The first 8 rows are patterns. Each new row is the sum of 2 different patterns, raised or lowered, with some noise. Before adding, each is slid sideways (what falls off one end comes back at the other) and multiplied by a number that may be negative. Names go in the order of the patterns.
Some rows, each with the names of its patterns after it:
[-12.2   3.3  -2.2  10.7  17.0  -0.7 -10.3   0.7  16.8 -10.3 -16.3   7.7
  16.9  -1.8  -6.0 -16.8   4.1  15.2 -12.6   2.8   1.1 -13.3  -3.2 -11.7
  10.2 -12.3 -10.0  14.1   0.8   9.9 -16.8  -0.1  -3.6  13.5  -7.4  10.2
 -11.7   8.4  16.9  11.9  11.3  -1.5  -2.4  14.6   4.6  11.6 -17.5  14.3] : z_566
[-15.6  -8.5  14.2 -17.1 -13.0   9.4  13.4  -3.8   4.2  -5.2 -15.4  16.4
  -4.2   5.4   1.6 -16.2 -17.1 -10.6 -13.1  13.1  15.1   4.1   8.2  12.3
  -3.4  15.2  -4.0  14.0  -3.1 -13.5   0.5  -2.3  -8.6   7.9 -17.2 -14.4
 -11.3 -17.3  -3.4 -15.1 -16.5   0.2 -16.0  -1.6  -8.9   8.9  -2.5 -16.2] : z_263
[ -8.3 -13.3 -12.5  -0.8  -9.0   7.3 -14.7 -11.7   8.0 -14.1  -6.1   4.9
  13.8  -9.8   4.6   9.8 -16.6 -16.4   2.0  -1.6 -14.1  14.1  -6.4  -1.0
 -14.0  -7.0  -1.2 -10.9   5.0 -13.9  -6.2   1.2   1.6  -5.2 -11.6  -7.1
   1.6  -7.2  -4.8 -12.8  15.5  15.4  -2.5  13.6  14.2  13.0  -5.5 -14.0] : z_142
[  9.1  -5.4   2.0   4.8 -13.2 -14.2 -11.8  -3.8  -0.9 -15.9   4.0 -16.6
   1.0   4.6 -12.1  -8.7   9.5  17.1  -2.4 -15.1  -5.6  15.6  -5.9  -0.2
  16.0  -7.6 -12.0   4.4  -7.2 -11.7 -13.6  -7.5  11.5  -8.5 -13.5 -13.8
 -12.8   0.2   0.5 -13.2  -8.3  -8.9  15.2   5.9   2.5  10.9 -11.4 -11.4] : z_549
[ 12.5 -16.1   4.6 -16.7 -10.1 -14.2  -0.1  15.6   7.3  12.5   0.4   8.3
  14.8 -10.2  17.0  14.0   1.9  -0.7   2.2   8.2  -1.7   7.4 -16.6  -7.8
  10.7 -15.9  16.7   2.8   0.4  -6.6   4.0   8.4   7.5  -7.2  -9.8  -0.6
 -16.8  -2.3  15.4  16.7  15.7  -7.6   3.5   2.1  13.0  15.4  -9.2  13.1] : z_659
[ 10.4   9.9 -14.9   1.6 -10.9  10.8  -5.2 -11.6  -0.4  12.7  12.6   1.8
 -16.2 -15.8  -7.3  -9.8   8.0   0.1  14.5   7.0   4.3 -16.6 -13.8   7.1
  12.9 -13.6  -0.6  -8.8  -5.6  -7.4 -15.9   3.3   6.3 -13.8  -8.3   3.8
   1.3  -7.2 -12.6  12.6   3.2 -16.3  -8.8  -7.9  15.3  17.3   5.1  11.2] : z_766
[-17.1   0.8   0.6   3.3  -4.5  -8.3  15.1   2.5   3.6   4.9 -13.6   9.7
  -6.7 -16.5  -1.0   5.3 -15.5  -6.2   0.4  -6.3   7.1   5.2  10.9 -10.8
 -13.5   6.5   2.4   5.4  13.8   1.6  -0.9  -2.1   4.4  -4.7 -17.1 -11.4
 -17.0 -10.5  12.4   3.9  16.0  14.8  -7.0 -14.5   9.2  -0.2  11.2 -11.1] : z_635
[  8.0  12.1  -2.4   2.6  13.3   2.8 -11.4  -0.5  14.1  -6.4  14.3  -2.1
 -17.3  -8.5   5.2   1.1  13.6 -14.8 -12.3  10.6  -0.1  10.9 -15.0  -7.2
 -17.0   0.3  -5.8  -1.6   9.1  12.4 -10.4  13.3  16.9   5.4  14.4   0.7
  -1.8  -2.2   4.1   9.7 -16.1  -7.6   7.7   9.5  -4.9  -7.1  17.3  15.4] : z_480

New rows, each followed by the names of its patterns:
[ 13.5  13.1  17.3  15.9  18.2  -6.4  -9.8   2.0  17.4  -3.4  -7.6  -2.7
   4.6  15.3 -14.6  -0.6  18.4  -8.1  23.8  21.7  13.9  11.4   2.1   9.1
   1.3  -2.7   5.1   3.7  22.6   1.3  -4.7   4.3  15.1   9.6   5.7  -3.7
  -3.9  16.7   4.8   5.9  25.7 -13.6   7.4   4.1   7.6  11.8   8.6   7.8] : z_549 z_659
[  3.2 -16.1 -17.4   5.1   7.6   9.0  -0.3 -26.6 -13.2 -12.9 -15.6 -11.5
  -3.6 -15.0 -10.2 -13.2  -1.0  -4.6  -8.8 -11.5   7.3 -14.5   6.8  -3.2
   4.1   0.7  -0.2  -0.1  -3.7 -14.1  -0.8  -6.5  -0.2 -22.8  -8.2  -1.6
  13.2  -8.9 -12.7   3.5   2.9 -20.7 -27.8  -5.1  -6.5  -3.5  -3.8 -15.7] : z_566 z_263
[-11.9  -4.9 -17.8  -8.4  -3.6 -18.2 -11.9 -12.7 -14.1  -8.7  -8.0  -8.4
 -10.8 -14.2 -21.1 -23.1 -12.6 -22.7  -1.4  -8.1 -16.2 -22.2  -7.5 -10.2
  -7.9 -14.8 -15.9  -9.2 -22.0 -17.1  -3.6  -4.5  -9.0 -17.4 -10.3  -8.9
 -13.9  -9.7 -11.9  -5.6  -5.4 -26.5 -18.8 -23.2 -22.8 -24.1 -18.4  -2.1] : z_659 z_766
[15.6 -2.5 36.2 36.7 26.6 14.9 15.8 22.2 17.5 -7.1 20.2  3.6 -0.2 25.1
 -2.9 21.4 32.7 18.8  8.0 24.0 32.3 20.4 16.7  2.5 13.6 10.5 14.5 17.2
  3.9  5.3 11.8  1.0  5.7 14.8 25.4 12.0 10.6 35.6 16.7 33.6 37.7  9.4
  8.7  0.0 -7.0 32.5 38.2  0.0] : z_635 z_480
[ 10.7   7.2   0.9  -3.5   4.3   7.5   4.0 -11.1  15.2  -5.6   9.7   4.7
  12.4  11.6  -3.2  -5.1  -1.8  10.5  -5.9 -11.6   9.9   5.9  -3.8  -0.9
  -6.8   3.7   7.7  -3.8   1.4   8.0  -2.0  -3.2   2.2   1.4  -4.7  -2.3
  12.1   1.9   4.8  -8.8   4.9   3.5   9.3   3.4   8.8  -9.0   1.2   6.0] : z_566 z_659
[ 16.0 -20.9  -3.2  -6.6 -27.7 -11.8  -7.3  17.0   4.4   2.4   3.0  -6.4
  16.2  -8.6   3.9   1.9  -1.2   3.6   0.0  -3.2  -2.4   3.0  -7.6 -26.8
 -13.9 -16.4  -8.0 -18.2 -18.9  -6.9   8.2   6.5  10.4  -1.0 -13.9   0.2
 -25.3   4.1  14.1  -2.3  16.5  -7.4  -9.4 -18.6  10.8  -0.6 -22.9  17.1] : z_142 z_659
[ 4.2  6.9 -3.6 -3.0 -1.1 13.6  7.4  5.8 16.2 16.6  6.2 12.4  2.6  7.9
 17.7  3.1 14.1 10.4 -0.3 -3.9  6.5  1.0  8.0 19.2 14.4  9.7 12.1 11.1
  6.8  8.6 12.3 11.0  4.9  8.5 11.0  2.2 15.8  3.6  1.5  2.5  3.4 11.3
  5.2  1.4 10.4  3.5 11.5 -1.7] : z_263 z_142
[ 21.7   4.1  12.5   2.2  -7.4   2.1  -6.1 -12.8  -0.6   1.1  -2.1  -0.1
  -0.6 -11.3 -16.1  -1.5   8.5  26.5 -14.7 -22.4   6.2  12.3   5.3 -12.6
   7.1 -20.5  -8.4  -0.5  -6.3  -0.4   1.2 -14.8  21.6   9.3  -4.7   2.6
  -8.8  -0.8  -0.8  -5.9   2.5 -20.8   5.9  12.1  10.9   4.8 -14.5   7.0] : z_549 z_480
[51.4 44.1 43.3 29.6 46.5 48.2 43.5 38.7 34.7 39.2 50.5 52.4 43.4 39.7
 32.1 34.2 28.9 42.1 39.7 56.8 55.2 33.9 28.4 53.5 41.7 50.9 40.2 39.4
 51.0 39.0 38.8 47.4 42.5 44.7 41.1 46.6 49.9 29.1 43.9 47.9 40.6 45.5
 34.3 24.9 36.2 35.1 32.9 38.3] : z_766 z_635
[-26.4   1.3 -22.2 -17.4 -18.2   2.7  12.4   1.5   1.9   6.3   0.7  -1.0
 -18.1   9.8  10.3 -13.8   4.2  -6.9  -9.4 -13.3  -2.0  -9.8 -14.0   4.2
   7.4 -11.7  -0.6   1.9 -22.2   4.9  -5.5   9.8  -4.9  -5.0   2.6  -6.0
   4.3   3.3 -11.3  -5.5   4.1   8.9   4.6  -7.9  -0.1   3.3   7.4 -16.6] : z_566 z_142
[  9.3   3.3  16.3  27.8 -12.9  10.3  10.1  10.7  25.7  15.2   8.9  17.3
 -10.4 -10.6  -1.3   8.4  -4.8  16.2 -11.4  14.1   0.9  10.5  13.7   1.4
   9.1  23.1   8.5  27.3  25.4  14.3  22.7   3.9  17.6  19.8  16.6  29.4
   6.1   9.3   6.1   9.8  26.7  24.8  18.6   3.1  21.8  16.4   6.3  -0.5] : z_263 z_766
[ -3.7  19.4  21.6  -0.2  -9.8 -11.3 -11.2  -4.6  10.0   4.5  10.4  11.5
  17.3  -0.6   4.7  15.5   4.4  -8.9  -8.0 -12.6   3.5   7.7 -13.9   5.7
  -0.1   0.8   8.5   5.6   4.0  -4.0  -2.7  17.7  -4.5 -10.0  -5.8  -5.9
  22.8   9.1  11.2  22.3  11.3   6.8   3.1   8.3  -4.1  15.2  -5.4  -8.6] : z_766 z_635
[  6.6   7.4  16.9  10.5 -20.9   1.8  14.7   7.3   6.9  15.4   3.4 -12.2
  15.4   0.5  -8.9 -10.1  -0.3  19.2   0.9 -10.7  -5.0  -5.5  11.3  -9.9
 -20.5  -2.8 -15.0   3.2  -3.2   6.9  21.0  -1.2   2.4  18.1  -2.3   9.5
   0.1   1.5  -1.6 -14.5   9.0   5.4 -14.7  -5.4  -4.2  -1.5  -2.1   4.1] : z_142 z_549
[ 5.7 16.6  8.2 -0.2  4.1  5.6 24.6 -5.4 21.3 13.5 18.7  3.1 -8.7  6.7
 18.4  7.9 -0.6 20.3 30.7  7.2 -1.5  7.1 11.8 28.5 12.8 -6.4 22.1  6.1
  8.5 20.1  8.2 22.6  5.0 17.3 17.0  1.4 11.6  0.5 21.4 16.5 15.8 -5.7
 14.7  0.0 26.8 10.9 -1.2  5.1] : z_566 z_766
[ -1.7 -13.7   4.9   8.0  -5.2  -9.7  -3.9 -11.9   5.2   3.4   4.7   2.7
  -7.4  -0.2 -12.7  -1.6  -3.6   2.3   1.1  -5.6  -4.9   4.8  -4.5   2.2
  -0.1   4.1  -4.1 -13.0  -6.6  -4.7  -6.8 -11.8  -2.3   4.6   5.2  -3.9
  -0.7   3.2   3.6  -3.5  -5.1  -6.9 -10.2  -3.7  -5.9 -10.9  -4.0  -1.3] : z_142 z_766
[  0.1   1.0 -16.4 -11.5 -12.4 -12.3  -1.5  -4.2  -1.6   1.5  -3.8  -9.0
   3.6  -6.7  -0.9 -11.2  -5.8  -2.7 -11.8 -11.5  -3.6  -7.1  -4.7  -8.0
  -7.4  -2.7  -7.3 -17.7  -3.8 -16.0  -0.5  -9.8  -5.1  -6.2  -6.8  -6.1
  -6.7  -4.5 -17.8 -13.2  -4.2   4.7  -5.8   2.5  -4.0  -9.1  -3.2 -12.5] : z_263 z_766
[ 12.7  33.8  18.2  26.1   8.1 -12.7  14.2  -3.3  13.4   4.1 -12.2   9.9
 -11.8  -9.9  17.4  21.0  11.6   8.0  20.7   2.2  36.0  15.4  10.2  24.0
 -12.4   8.9   9.0  11.7  12.2  -7.7  -5.0  10.3   8.4   9.5  16.2   2.6
  -3.2 -14.1  -4.1  12.9  13.1   8.0 -10.5 -12.5  14.4   8.2 -11.1  18.0] : z_263 z_659
[ 3.2 10.9  6.3  0.3  3.3  4.4  5.6  4.3 -0.7 11.4 -0.4  8.0  6.0  9.4
 11.1 12.2 21.2 13.3  5.9  5.4 10.6  4.0  4.1 12.0  5.8  0.6 13.7  1.4
 -0.3  6.2  1.0 11.9  7.6  6.7 -0.4  4.8 12.7  3.5 -2.5  6.5  4.2 11.1
 16.0  7.3 13.4 -0.9  2.4 12.2] : z_142 z_549
[ -2.7   4.4  18.0  10.0  13.6   9.4 -10.1 -12.3  -2.8  17.6   7.4   4.3
  -5.8  -0.9   9.9   1.2  -6.5  16.1   5.7  22.8   9.0   8.5   5.8  -1.1
   1.7 -13.8   7.2  -1.8 -16.0  16.7  -4.0  -9.5   6.2  11.0   9.6   1.4
  -0.6   2.0  25.2  17.4   1.2  18.3 -10.4   7.3   8.0  14.2  -6.4  -5.5] : z_549 z_659
[  1.1 -12.4   1.4   0.3  -2.6  -3.8  -5.3  -5.3 -12.7  -2.1   4.3 -20.9
 -13.6 -21.2 -24.3 -18.0 -10.7 -10.1 -11.7 -21.3 -11.6 -24.0  -0.6  -8.1
 -18.3 -22.4 -10.0  17.7 -12.0  -4.9   8.5  -5.2 -12.4 -15.1 -22.5 -13.9
  17.3 -17.1  -2.6 -13.9 -10.9  -7.8 -16.1 -17.5   1.2   8.5   3.2 -11.9] : z_263 z_635
[-13.1 -15.4 -17.7 -17.4 -11.4 -27.7  -8.1  -9.0 -18.8  -4.4 -22.4 -22.7
 -18.5 -14.1 -11.3 -30.4 -21.3 -14.6  -4.4 -17.1 -25.1  -0.7 -13.3 -12.6
  -9.8 -16.7 -16.6 -11.7 -17.7 -21.4 -14.5  -8.2 -15.1  -7.0 -23.5 -33.3
 -27.7 -10.4 -17.7  -9.5 -30.3 -30.4  -7.6 -21.8 -15.4 -20.6 -22.9 -21.5] : z_659 z_480
[22.2  9.6  7.4 -1.8  6.7 25.7 18.0 34.0 29.7 17.3 -0.3 23.5 24.6 24.4
  7.4  6.1 26.6 16.1 25.0 20.6  4.5 27.1 23.3 22.8 18.3 13.7 26.6 13.4
 -1.3 16.7 25.0  1.1 16.4 13.9 11.9 26.8 25.4 28.7  5.2  4.1 26.8 18.7
 23.2 27.3 28.8 26.6 17.2 29.8] : z_142 z_635
[ -2.4  -5.2 -25.8 -34.9 -18.6 -34.1 -36.3 -20.5 -31.5 -11.6 -27.8 -24.4
 -12.6 -33.0 -13.9  -9.4 -10.1 -29.6 -11.0  -5.7 -39.1 -37.5 -19.8 -24.4
 -27.3  -7.9 -29.8 -19.1 -22.9 -22.8 -25.2 -22.7 -20.4 -26.7 -12.9 -11.9
 -17.9 -21.4 -34.1 -14.8  -9.6 -27.6 -20.9 -33.3   2.3  -1.4  -9.8  -6.8] : z_142 z_480
[ 3.4 18.5  5.2 -0.6  0.5 12.9 26.4 -1.8 -0.2 23.2 21.9 13.1 17.2 12.1
  8.2 21.8  7.2 21.4 16.3  0.5  0.7  8.4  8.4 16.9 21.5 20.7 21.1 23.9
  4.2 16.7  8.4 17.9  6.9 -0.5 18.7 10.4 11.5 14.0  2.9  7.1  5.3 -3.4
  5.4  1.6  7.6 19.2  4.6 15.3] : z_263 z_766
[-17.1   2.7 -10.8 -12.7 -13.6  -4.3  -0.9 -27.9 -10.8   4.3   9.4   1.0
  -0.4  -9.2 -19.2  11.5 -11.7 -12.2 -11.3 -29.3 -26.1  -5.1 -12.9  16.1
  17.0  -6.0  -8.4  10.4  -7.5  14.4 -16.0  -5.1  -7.0 -15.3  -2.1 -10.1
 -17.6  12.2 -17.3 -13.9 -10.3 -28.7  -0.9 -21.4 -29.5  -5.5 -13.6 -16.8] : z_263 z_635
[22.5 39.0 30.5 48.0 28.4 34.7 44.6 14.3 46.7 26.8 27.0  9.6 26.4 44.7
 40.1 25.4 12.8 39.5 43.8 -4.8 -7.7 25.1  2.3 10.2 21.2  8.6 35.4 22.0
 30.0 46.4 36.3 37.2 24.5 20.3 16.2  7.6 24.9 13.2 17.7 -8.0 31.8  2.1
 12.7 47.6 34.3 19.6 28.8 25.0] : z_263 z_142
[-40.9 -28.5  -5.4 -38.2 -26.2 -20.9  -1.8 -22.1 -16.3 -11.0 -37.5 -33.1
 -14.5 -29.0 -34.9  -7.8 -28.2 -14.7 -38.9 -24.0 -13.7 -29.9 -17.7 -25.9
 -23.7 -19.5 -15.8 -28.5 -33.8 -32.2 -13.8 -21.3 -27.8 -33.5  -7.4 -12.1
 -23.5  -6.6  -5.3  -9.2 -23.8 -25.7 -23.1 -24.5 -27.0 -26.5 -30.2 -21.0] : z_142 z_635
[ -3.4  -0.8  28.3   2.1  30.1  15.3  27.4   6.1 -13.8  -0.1  -5.8   3.1
   2.9 -13.8  11.2 -14.4 -13.4   4.5   1.7  -1.8  -0.7   2.1  -1.0  19.7
  19.8  -3.6  16.3 -15.3   0.7  13.4   6.6  -2.2   3.2   6.0  12.2  18.7
   5.4  17.0  17.4  -8.9  -6.7  -7.1   8.2  -2.8   0.5 -11.0  -1.9  22.7] : z_263 z_659
[ 4.6  5.5 18.8 23.2 13.3  6.3  3.3 13.3 -3.6 -5.6  3.4 18.7  8.6  0.4
  0.5 14.8 12.6  5.3  1.2 10.3  3.8  7.7  4.5  5.5 10.0 -4.1 15.4 -0.8
 18.9 15.0 13.5 -1.4 21.7 19.8 12.9 16.8  1.2  2.6  7.3 16.8 21.4 -5.8
 12.7 -2.8 -0.5  5.1 13.0 17.5] : z_566 z_635
[  8.7  18.8 -11.6   6.5  29.0  14.9  28.4  13.4  15.4  18.2   4.2   9.4
 -14.2   1.1  -0.6 -11.8  23.4   6.0  -9.7   9.9   5.9   1.4  13.0  20.1
  12.5  20.1  12.1  13.2  12.7  10.4   4.2   2.8  21.5  11.0  -6.9 -12.3
  12.9  25.7  12.0   3.7  13.5  -2.6 -17.9   3.7  21.9   0.8  11.6   8.2] : z_549 z_659
[  3.0 -24.1 -20.8 -21.3  -3.3 -11.6 -16.2  -0.2   0.3 -23.5   3.9   8.2
  -6.6   4.2  -4.6  -5.7  -8.0 -10.9   2.0 -16.3 -10.0   1.5  -2.2 -13.2
  -9.8   6.8   6.4  -8.4  -1.8 -11.9 -11.2   5.2  -2.9 -21.7  -8.1   1.1
 -15.7   6.1  -5.7 -18.1 -14.8  -4.3  -3.4  -0.4 -14.5 -19.7  -2.4  -5.1] : z_549 z_480
[ -0.8  -8.0  18.0  15.9  -8.7  -4.7 -14.2  21.6   2.1   6.7 -28.0  -1.6
 -16.3  -0.7  -4.3 -12.5 -22.8 -11.8  -4.7  -5.2  -8.8   2.1  -6.5  15.3
 -18.0  19.8 -10.8  10.1 -15.3 -23.6   5.4  12.1 -11.9 -33.5   8.1  23.2
  -7.3 -31.8   3.0   1.8   0.5  -1.9 -10.1   4.9  -1.5   3.7  19.2   4.7] : z_566 z_549
[ -1.8  -9.8  -8.8 -10.2  11.3  -8.9 -28.5 -13.7 -26.0   5.9  21.5  12.1
  17.1  -2.1   6.3 -16.5   6.1  -3.2  -3.5   0.3  -4.6 -18.9  10.0  -8.1
 -12.3 -31.8 -19.2   0.7  -8.1  11.6  -4.8  14.0  12.7 -10.3  -6.5  -6.6
   2.8   5.6 -15.9   0.8 -15.3  -4.2 -25.2 -25.4   5.7 -12.6  -4.6 -10.7] : z_659 z_766
[-19.8 -30.5 -29.6 -34.5   1.7  -9.2 -20.0 -22.0 -28.6  -6.4 -17.4 -16.7
   9.7 -14.8   3.5   6.0  -1.5  -2.8 -28.8 -22.3 -18.0  -8.0 -26.7 -36.6
  -2.8 -20.6 -23.2 -24.4  -8.6 -14.9 -30.2  -6.6 -13.3   0.3  -0.5 -17.0
  10.1 -24.3 -22.1  -8.7   1.5  -7.8 -13.0 -20.0  -6.5   4.1  -7.6   8.5] : z_549 z_659
[-18.3  -6.0   5.5 -22.7 -10.3 -14.7 -12.8  -3.3 -21.3  -3.3 -22.1 -24.5
   0.1  -8.5  -0.6 -24.7  -7.2  -1.4   7.7  -4.6   4.1 -25.0  -5.5  -6.1
  -9.2   3.5  -1.3 -16.7   0.9 -12.5   6.2 -11.9   0.9 -18.5  -9.0  -8.6
   3.4  -5.2 -11.5 -19.0 -11.5  11.4 -23.1 -17.6   6.3   4.3 -13.7  -4.6] : z_566 z_635
[ 2.3 28.9 17.6  6.5 14.6 17.3 23.3 30.9 34.9 27.3 25.8 26.0 24.8 24.0
 36.5 18.4 13.9 27.9 28.9 10.9  9.4 11.4 25.2 28.0 -0.6 30.8 19.2  6.8
 20.4 29.0 19.1 26.7 23.1 22.8 23.2  1.0 23.1 35.6 36.7 35.5 15.0 19.9
 28.2 31.1 31.9  2.6 20.5 22.6] : z_549 z_659
[ 10.6  12.5   3.1   9.6  28.6 -10.8  16.0  18.3  13.7   9.9  26.0  20.4
  17.0   4.1   6.9   7.7 -16.0   1.3  10.8  17.4  33.9   8.2  26.8  24.6
  17.6  13.5  10.5  22.9  31.1 -10.6   2.1  -2.6   2.8   1.4   7.9  18.6
  29.3  24.4  15.1  22.6  13.9   9.8  20.4  10.8  12.1  15.2   1.5  14.0] : z_659 z_635
[ 15.5  14.5 -17.6 -27.0  -4.0  15.1   5.3 -12.6  -8.3  20.9  -5.1   2.1
   9.5  -6.9  22.0 -12.8  15.0  10.1 -24.0 -12.0 -16.1   6.4   9.0  13.4
 -10.2  12.2  -2.1   8.8   2.0 -19.1  -1.9 -13.2  -7.2   2.2 -15.8 -10.2
  -5.6   5.5 -23.5   4.2 -14.9  -0.5 -19.9 -27.3   0.4  -0.6  -1.9 -22.4] : z_566 z_263
[  6.1  -4.7   1.1  11.8 -22.5 -11.3  18.6   1.3  14.0  -8.3  -2.1   8.9
  -0.1   8.9  20.6 -10.8 -16.3   5.0 -18.5  -9.4   4.6  10.5  24.9 -11.6
  -5.5  -7.1   2.6  15.8  -5.8   3.0   6.7 -19.5  17.9  -8.4  -5.0  -1.8
  -7.5   5.8  15.4   8.4   3.5  12.8   4.4 -17.8   7.7  10.8   2.8 -11.7] : z_549 z_659
[ 0.8 12.6 16.9 17.0 18.9  9.6 -0.9  9.7  3.4 25.0 21.4 24.3 19.1 16.0
  4.5  7.8 12.9 22.9  2.7 12.1 14.1  6.9 12.5 11.1 17.2 16.9 11.5 11.3
 16.6 18.2  7.0  3.4 18.4 21.7  8.7  5.3  8.3 23.6 20.8 17.6 22.4 22.1
 19.3  6.1 23.1 11.7 30.0 15.1] : z_766 z_635
